The groups are shells around one centre, one inside the other: the same stretched ball of 6 dimensions in 7 sizes.
Some rows, each with its group after it:
[-11  -7   8  -7   4  14   4  17 -12   8  -8   1   6 -16  13 -18  -3  21
   1   8  -7  10  -9  -5 -13  13] : z_772
[-10  -4  -9   8  11  13   8  35  -6  -6   0  -4  -6 -10 -21  -1  15  -5
  -9  -6  -7  -1   3  -4  -8  11] : z_522
[  8 -10  22  10 -24 -18 -18  -8  17 -10   3  24  -9  -1  -7   3   6  -7
 -21   2   0 -29   8  -6  25   4] : z_772
[-19  -3 -22  12  24  14  15  37 -23  -7  -5 -26   5 -15 -15  -2  12   0
  12  -1   3  12  -1  -2 -19   7] : z_536
[-10 -12   1  -8  10  14   1  21 -11   0  -2  -2  -9 -11 -13  -6   7  19
   2  18  -5   4  -1  -8 -19  17] : z_396
[ -3  -9   1  12 -12 -20 -10  -8   5 -15  -2   6  -4  -5   0  11  13 -14
   7   3  16 -20   1  -4  13   3] : z_536
[ -1 -16  13  10  -4 -13 -26 -11  -3 -16   7  -1 -10   3 -12   0   9   4
   3  28  -3 -12   6  -8  12  -8] : z_522
[-14  -4 -11   6  18  18  14  41 -14  -3  -3 -13  -2 -13 -23  -4  11   5
  -4  -1  -6   7   3  -4 -18  14] : z_536
[-14  -9  -2  10  21   6   5  25 -26  -6  -2 -27   2 -12 -31  -4   0  24
   9  26   3   8  10  -7 -19   9] : z_142
[ -8 -19  -7 -11   5   5 -15   3   0 -12   4   6 -26  -1 -10   7  24  -1
  12  23  -3  -6  -4  -8 -11   9] : z_139
[ -2 -11   2  11 -10 -15 -18 -10   6 -17   2   7  -8  -1   2   7  17 -16
   5   6   6 -17  -1  -5  16  -5] : z_522
[ -3  -5   5  11  -3   6  -6  19   4  -8   3   8  -3  -4  -3  -8  13 -12
 -17  -9 -15  -6  -1  -4  12  -2] : z_522
[ 10  -7  20  27 -27 -33 -22 -14  19 -20   6  17  -5   3 -15  11   9 -22
 -21  -3   7 -38  15  -4  40  -7] : z_139
[ -1   0   7  23 -16 -20   3   5   5  -8  -7   5  10 -12  -2   6   2 -13
 -10 -15  17 -21   5  -1  19   7] : z_718
[ -6 -14   6  -3   6   7 -10  12  -8  -5   3  -1 -12  -5 -16  -5   9  15
   0  23  -8  -1   3  -9 -10   9] : z_772
[ -8 -15  -2  -6   1   4 -16  -1  -2 -10   1   5 -13  -3   9  -2  18  -2
  12  16  -5  -1 -10  -7  -3   1] : z_772
[-12  -9   3   3   5  -3   0   4 -19  -1  -9 -14  10 -15   7  -8  -3  20
  17  18  10   6  -4  -5 -10   8] : z_522
[  6  -9  33   5 -21 -10 -14  -4   8   2  -1  20   2  -6   1 -12  -8  15
 -22   9  -6 -17   5  -7  17   8] : z_396
[-11   8  -6  14   7  21  28  54  -6   6  -9  -1  15 -21  -5 -14   3  -7
 -25 -36  -9   5  -2   0  -5  16] : z_139
[-19 -15 -16  -9  18  11  -7   4 -21  -8  -4 -15  -6 -10  13  -5  16   8
  34  25   2  16 -15  -6 -21   2] : z_142
[-16  -7   2   9  18   5   4  18 -31  -1  -6 -29  14 -15  -9 -14  -8  29
  15  25   3  15   2  -6 -17   4] : z_718
[-10 -10  -7  -5  -2   5  -7   0   0  -5  -5   9  -4  -9  27  -4  17 -10
  13  -1  -1   1 -18  -3  -1   3] : z_139
[-10  -7  -6  14  14   2   7  28 -15  -9  -1 -17  -2 -10 -34   3   7   8
   0  12   5  -3  12  -6 -11  11] : z_142
[ -2   3   7  25 -12 -11   3  13   4  -7  -4   4  13 -11   2  -3   3 -17
 -17 -23   4 -15   3   0  22  -1] : z_536
[  5   0   9   7 -25  -2   5  19  27  -1  -4  36  -7  -9   3   2  13 -25
 -34 -35  -4 -26  -1  -2  20  17] : z_139
[ -7 -16  17  -5   8   6 -13   4 -18   0   0  -8  -2  -7  -7 -15  -5  35
   6  39  -8   7   2 -10 -13   6] : z_142
[-20 -13 -11 -16  22  24   7  21 -25   5  -9 -14  -1 -17  10 -13   6  26
  25  23  -3  23 -15  -6 -35  16] : z_142
[ 11 -14  35   6 -32 -30 -26 -26  17  -8   2  26  -9   0  -4   4  -2   7
 -15  19   7 -34  10  -8  27   6] : z_139
[  5   1  14  23 -24 -19   0   7  17  -7  -3  19   6  -9  -2   3   4 -21
 -27 -26   6 -29   7  -1  30   6] : z_396
[  0 -19  19   0 -13 -22 -25 -26  -2 -10   0   5  -9  -2  -3   4   2  18
  13  38  12 -17   4  -9   6   5] : z_396
[ -1  -7  24   6  -8   0  -6   9  -4   3  -3   6   7 -10   0 -17  -8  19
 -16   8  -9  -4   3  -6   6   7] : z_522
[-11 -12  -8 -10   4   9  -2   9  -5  -3  -5   5 -10 -11   9  -1  15   2
  13   9   1   2 -12  -5 -14  13] : z_772
[ -3 -13  -7  -1  -6  -2 -14   3  12 -16   4  17 -22   1  -4  11  29 -22
   0   1  -2 -17  -4  -6   7   4] : z_139
[ -4  -4  11  14  -2  -5   5  18  -7  -2  -4  -5   6 -13 -20  -3  -4  13
 -10   6   6  -9  10  -5   0  13] : z_522
[ -5  -3  -7  16  -2  -4   7  23   3 -11  -2   2  -4  -9 -18   9  15 -17
  -9 -14   7 -15   6  -3   5  11] : z_396
[  4  -1  18   7 -25  -3   1  12  20   2  -5  31   2 -11  13  -7   4 -13
 -32 -27  -6 -20  -3  -2  21  12] : z_772
[ -2  -8   0  13 -11 -13 -16  -6   9 -17   2  10  -6  -1   8   5  19 -25
   1  -5   3 -17  -4  -3  21  -8] : z_718
[  4 -13  14  19 -19 -31 -28 -23  10 -22   6   9  -8   4  -7  11  12 -15
   0  14  11 -30   8  -6  29  -9] : z_718
[ -7  -3   9   9 -10 -10   6   4  -5   2 -12   1  14 -18  13  -5  -6   9
   2  -3  14  -6  -3  -3   3  13] : z_718
[  8 -14  30   2 -27 -23 -24 -23  14  -6   0  24  -7  -2   5   0   0   6
 -10  17   4 -26   3  -8  21   5] : z_396
[ -5 -12   2   0 -11 -10 -14 -12   4 -10  -3  11  -6  -6  19   2  14  -9
  11   6   7 -11 -10  -4   8   2] : z_536
[ -3  -6  -6  18  -7 -14  -8   4   7 -19   2   5  -8  -2 -10  13  21 -27
  -2  -8   8 -21   3  -3  16  -2] : z_536
[-16   1 -13  13  14  11  19  35 -17  -1  -9 -16  13 -19  -3  -7   5  -1
   3 -13   3   9  -4  -1 -11   9] : z_536
[-10  -1 -10  16  13  12  12  41  -9  -7   0 -10   0 -11 -26  -2  13  -7
 -12 -11  -5   0   7  -3  -6   8] : z_396
[  1 -11  21  14 -13 -19 -23 -16  -1 -11   2   3   2  -1   3  -6   0   4
  -1  19   1 -14   4  -6  20  -9] : z_142
[-13 -14   0   6  18   5 -13   7 -24 -10   2 -23   0  -5  -9 -10   6  17
  18  33  -6  12   0  -7 -10  -7] : z_142
[ -9  -7  -7  28   9 -17  -7   6 -14 -22   3 -24   2  -4 -27  10  11  -8
  12  14  14 -10  13  -4   7  -7] : z_718
[ -9 -11  18  -2   6   6  -6   7 -20   5  -4 -10   8 -12   1 -20 -11  36
   4  29  -7  10  -1  -8 -11   7] : z_718
[ -8 -17   3   5  12  -3 -17   2 -16 -14   5 -15 -11  -1 -25   1   9  16
  13  39   0  -2   8  -9  -8   0] : z_772

New rows. What belongs after each?
[-13 -12 -11   2  23  16  -2  30 -16 -11   5 -16 -14  -5 -32   0  18   8
   5  21  -9   6   6  -8 -19   7] : z_139
[-12  -1 -15  21  13   1  13  33 -12 -12  -2 -17   2 -12 -27   6  12  -9
   0  -7   8  -4   8  -2  -6   8] : z_142
[-14  -2  -2   2  14  17  20  37 -20   8 -10 -13  10 -21 -10 -13  -4  23
  -2   3  -1  12   0  -4 -22  21] : z_718
[ -1   4   8  21 -12  -3  12  27   8  -2  -5  11   9 -14  -7  -3   2 -14
 -28 -29   0 -16   6  -1  16  10] : z_772
[ -8 -13  -3  -6   6  11  -6  16  -3  -7   2   4 -16  -5 -12   0  17   3
   1  13  -7  -2  -2  -7 -11  11] : z_522
[-11 -11  -9  14   9 -11  -6   4 -14 -17   0 -18  -3  -6 -18   9  12  -1
  18  19  14  -6   6  -5  -4   1] : z_772
[  5  -8   6  17 -16 -15 -16   3  19 -20   8  19 -16   3 -19  12  22 -28
 -19  -7  -1 -30   9  -5  25  -1] : z_718
[ -1 -17  19  13  -8 -30 -29 -30  -9 -17   2  -9  -1   0  -8   3  -2  16
  17  42  15 -15   9  -8  13  -8] : z_139
[-18  -8  -5   0  24  22   6  30 -28   2  -5 -22   7 -15  -2 -18   2  22
  11  16 -10  22  -6  -5 -23   6] : z_142
[ -2 -13   4   7  -1  -3 -20   2   3 -16   8   5 -15   3 -13   2  18  -8
  -3  14  -8 -12   3  -7   9  -4] : z_522
[ -7   6  -1  13  -7   6  21  32   2   4 -12   8  14 -20  10  -8   2 -12
 -18 -35   2  -5  -5   1   5  15] : z_142
[ -2 -14   9  16  -2 -20 -22 -10  -6 -20   6  -8  -8   2 -22   7   9   2
   7  29   7 -16  12  -7  11  -6] : z_772
[ -6   0  -3  16   6  12   9  40  -2  -6   1  -1   0  -9 -21  -6  11 -10
 -22 -17 -12  -4   6  -3   2   7] : z_396
[  6   1  21  29 -16 -14  -4  16   9  -8   2   9   7  -5 -20  -5  -1 -10
 -35 -15  -5 -23  16  -3  29  -1] : z_142
[  0   0  19  28 -10 -18   3  12  -5  -5  -4  -6  16 -12 -20  -3 -11   8
 -18  -1  10 -16  16  -3  16   6] : z_139
[-11 -18   5  -5   4  -6 -18 -16 -17  -7  -3 -10  -2  -7  14  -6   4  20
  29  37   7   5  -8  -7  -8  -1] : z_536
[  2 -12  12  -1 -22 -11 -19 -14  17  -9   0  27 -12  -2  17   2  15 -14
  -5   0  -1 -21  -7  -5  18   3] : z_536
[ -2  -2  -1  24  -7 -11  -5  12   6 -16   2   4   0  -4 -10   5  15 -25
 -12 -15   1 -18   5  -2  21  -4] : z_522
[  4 -12  25  16 -15 -24 -22 -14   2 -12   3   4  -1  -1 -13   0  -2   7
  -7  21   5 -22  12  -7  21  -3] : z_522
[-24 -10 -20 -13  30  32  13  36 -27   4  -8 -19  -2 -18   3 -13  12  19
  22  14  -7  27 -14  -5 -39  16] : z_139
[ -2 -13  18   2  -3  -6 -11   3  -7  -4   1   0  -5  -6 -18  -4  -2  23
  -4  28   0  -8   9  -9  -2  10] : z_522
[ -2  -6  22   4  -9   2  -3  11  -2   5  -4   9   7 -11   4 -17  -7  16
 -17   3 -10  -4   0  -6   6   8] : z_772
[ -2 -16  22 -13 -10   0 -15  -8  -1   3  -3  15  -8  -8   9 -10  -1  25
   0  27  -5  -5  -5  -9  -4  14] : z_396
[ -7 -21  12   1   7 -12 -27 -18 -19 -13   4 -16  -8   0 -13  -2   2  27
  24  54   5  -1   6 -10  -6  -4] : z_536
[ -4   0  -1   9  -5  10   5  28   8  -3  -2  14  -1 -10   3  -7  15 -20
 -22 -26 -12  -7  -5  -2   9   6] : z_772
[-13 -10  -8  -6  16  22   3  29 -12  -1  -1  -5  -9 -10  -8  -9  14   9
   2   9 -12  11  -5  -6 -19  11] : z_522
[-17 -15  -4   1  24   8  -8   9 -31  -8   0 -29  -1  -8 -13  -9   4  27
  27  41  -1  16   0  -8 -22   0] : z_396
[  8  -6  20  20 -22 -18 -18  -3  17 -14   6  20  -5   1  -9   1   9 -17
 -26  -7  -5 -29   9  -5  33  -4] : z_396
[-10  -1   3  17   0  -6   6  12 -12  -3  -9 -10  17 -16   7  -8  -3   3
   3  -4   9  -1  -2  -2   4   3] : z_142
[-19 -10 -13 -10  19  21   7  23 -21   2  -7 -12   0 -16   9 -11  10  15
  19  12  -4  19 -13  -5 -27  12] : z_522
[  0  -3  27  10 -11  -2  -1  11  -4   6  -5   6  14 -13   4 -19 -13  19
 -20   1  -7  -5   3  -5  10   7] : z_142
[  7  -1  26   9 -28  -6  -6   5  20   2  -3  32   5  -8  17 -13   0 -10
 -34 -23 -11 -20  -3  -3  28   5] : z_536
[ -1   3   5  10  -8  15  12  41  13   2  -2  21  -1 -12  -7 -10  10 -17
 -39 -35 -18 -10   1  -2  10  14] : z_718
[-15   0  -7  16  13   4  18  31 -21  -1  -9 -22  14 -19 -13  -4  -2  10
   5  -2  10   6   3  -2 -13  13] : z_718
[ -2  -7  19  10  -7 -11  -2   4  -7   0  -5  -2   8 -12 -10  -6 -10  21
  -6  15   8 -10   8  -6   3  11] : z_522
[-14 -15  -2   4  15  -3 -13  -3 -24 -11  -1 -23   0  -7  -5  -3   5  19
  28  37   7   8  -1  -7 -13  -3] : z_772
[  6  -1  22  29 -16 -19  -8  10   8 -11   3   7   6  -4 -24  -1  -2  -7
 -31  -7  -1 -26  18  -4  29  -1] : z_142
[  0   2   4   2 -16  15  10  32  21   4  -5  33  -2 -13  15 -10  14 -23
 -35 -42 -17 -12 -10  -1  13  15] : z_139
[-20  -2 -21   8  22  15  22  38 -23  -2  -9 -23   7 -20 -12  -2   9   5
  13  -2   8  13  -3  -2 -24  15] : z_139
[  7  -7  21  31 -16 -30 -18  -5   7 -19   7   2  -1   2 -30   8   3  -8
 -19   8   7 -31  21  -6  31  -6] : z_139
[ -1 -17  27  -4 -13 -17 -22 -26  -7  -1  -4   4   2  -7  14  -9  -9  29
  13  37   8  -7  -2  -8   4   5] : z_718
[-12  -9   3   0  14  13   6  26 -19   2  -4 -13   2 -14 -16 -11  -1  26
   2  19  -4   9   3  -7 -20  15] : z_396
[ -7   7  -9  24   1   9  20  46   4  -5  -4   3   8 -14 -12  -3  13 -26
 -28 -41  -6  -8   3   1  10   7] : z_718
[-12   1  -3  11   8  18  11  35 -10   1  -5  -5  12 -15   7 -18   5  -3
 -11 -17 -14  10  -7  -2  -2   2] : z_718
[-15 -24  -5 -18  16   9 -21  -8 -19  -9   1 -10 -18  -3   5  -4  16  22
  35  48  -3  12 -11 -10 -24   3] : z_718
[ -6   4   3  27   2  -2  14  34  -7  -4  -4 -10  14 -14 -23  -4  -1  -3
 -21 -17   2  -8  12  -2   7   7] : z_142
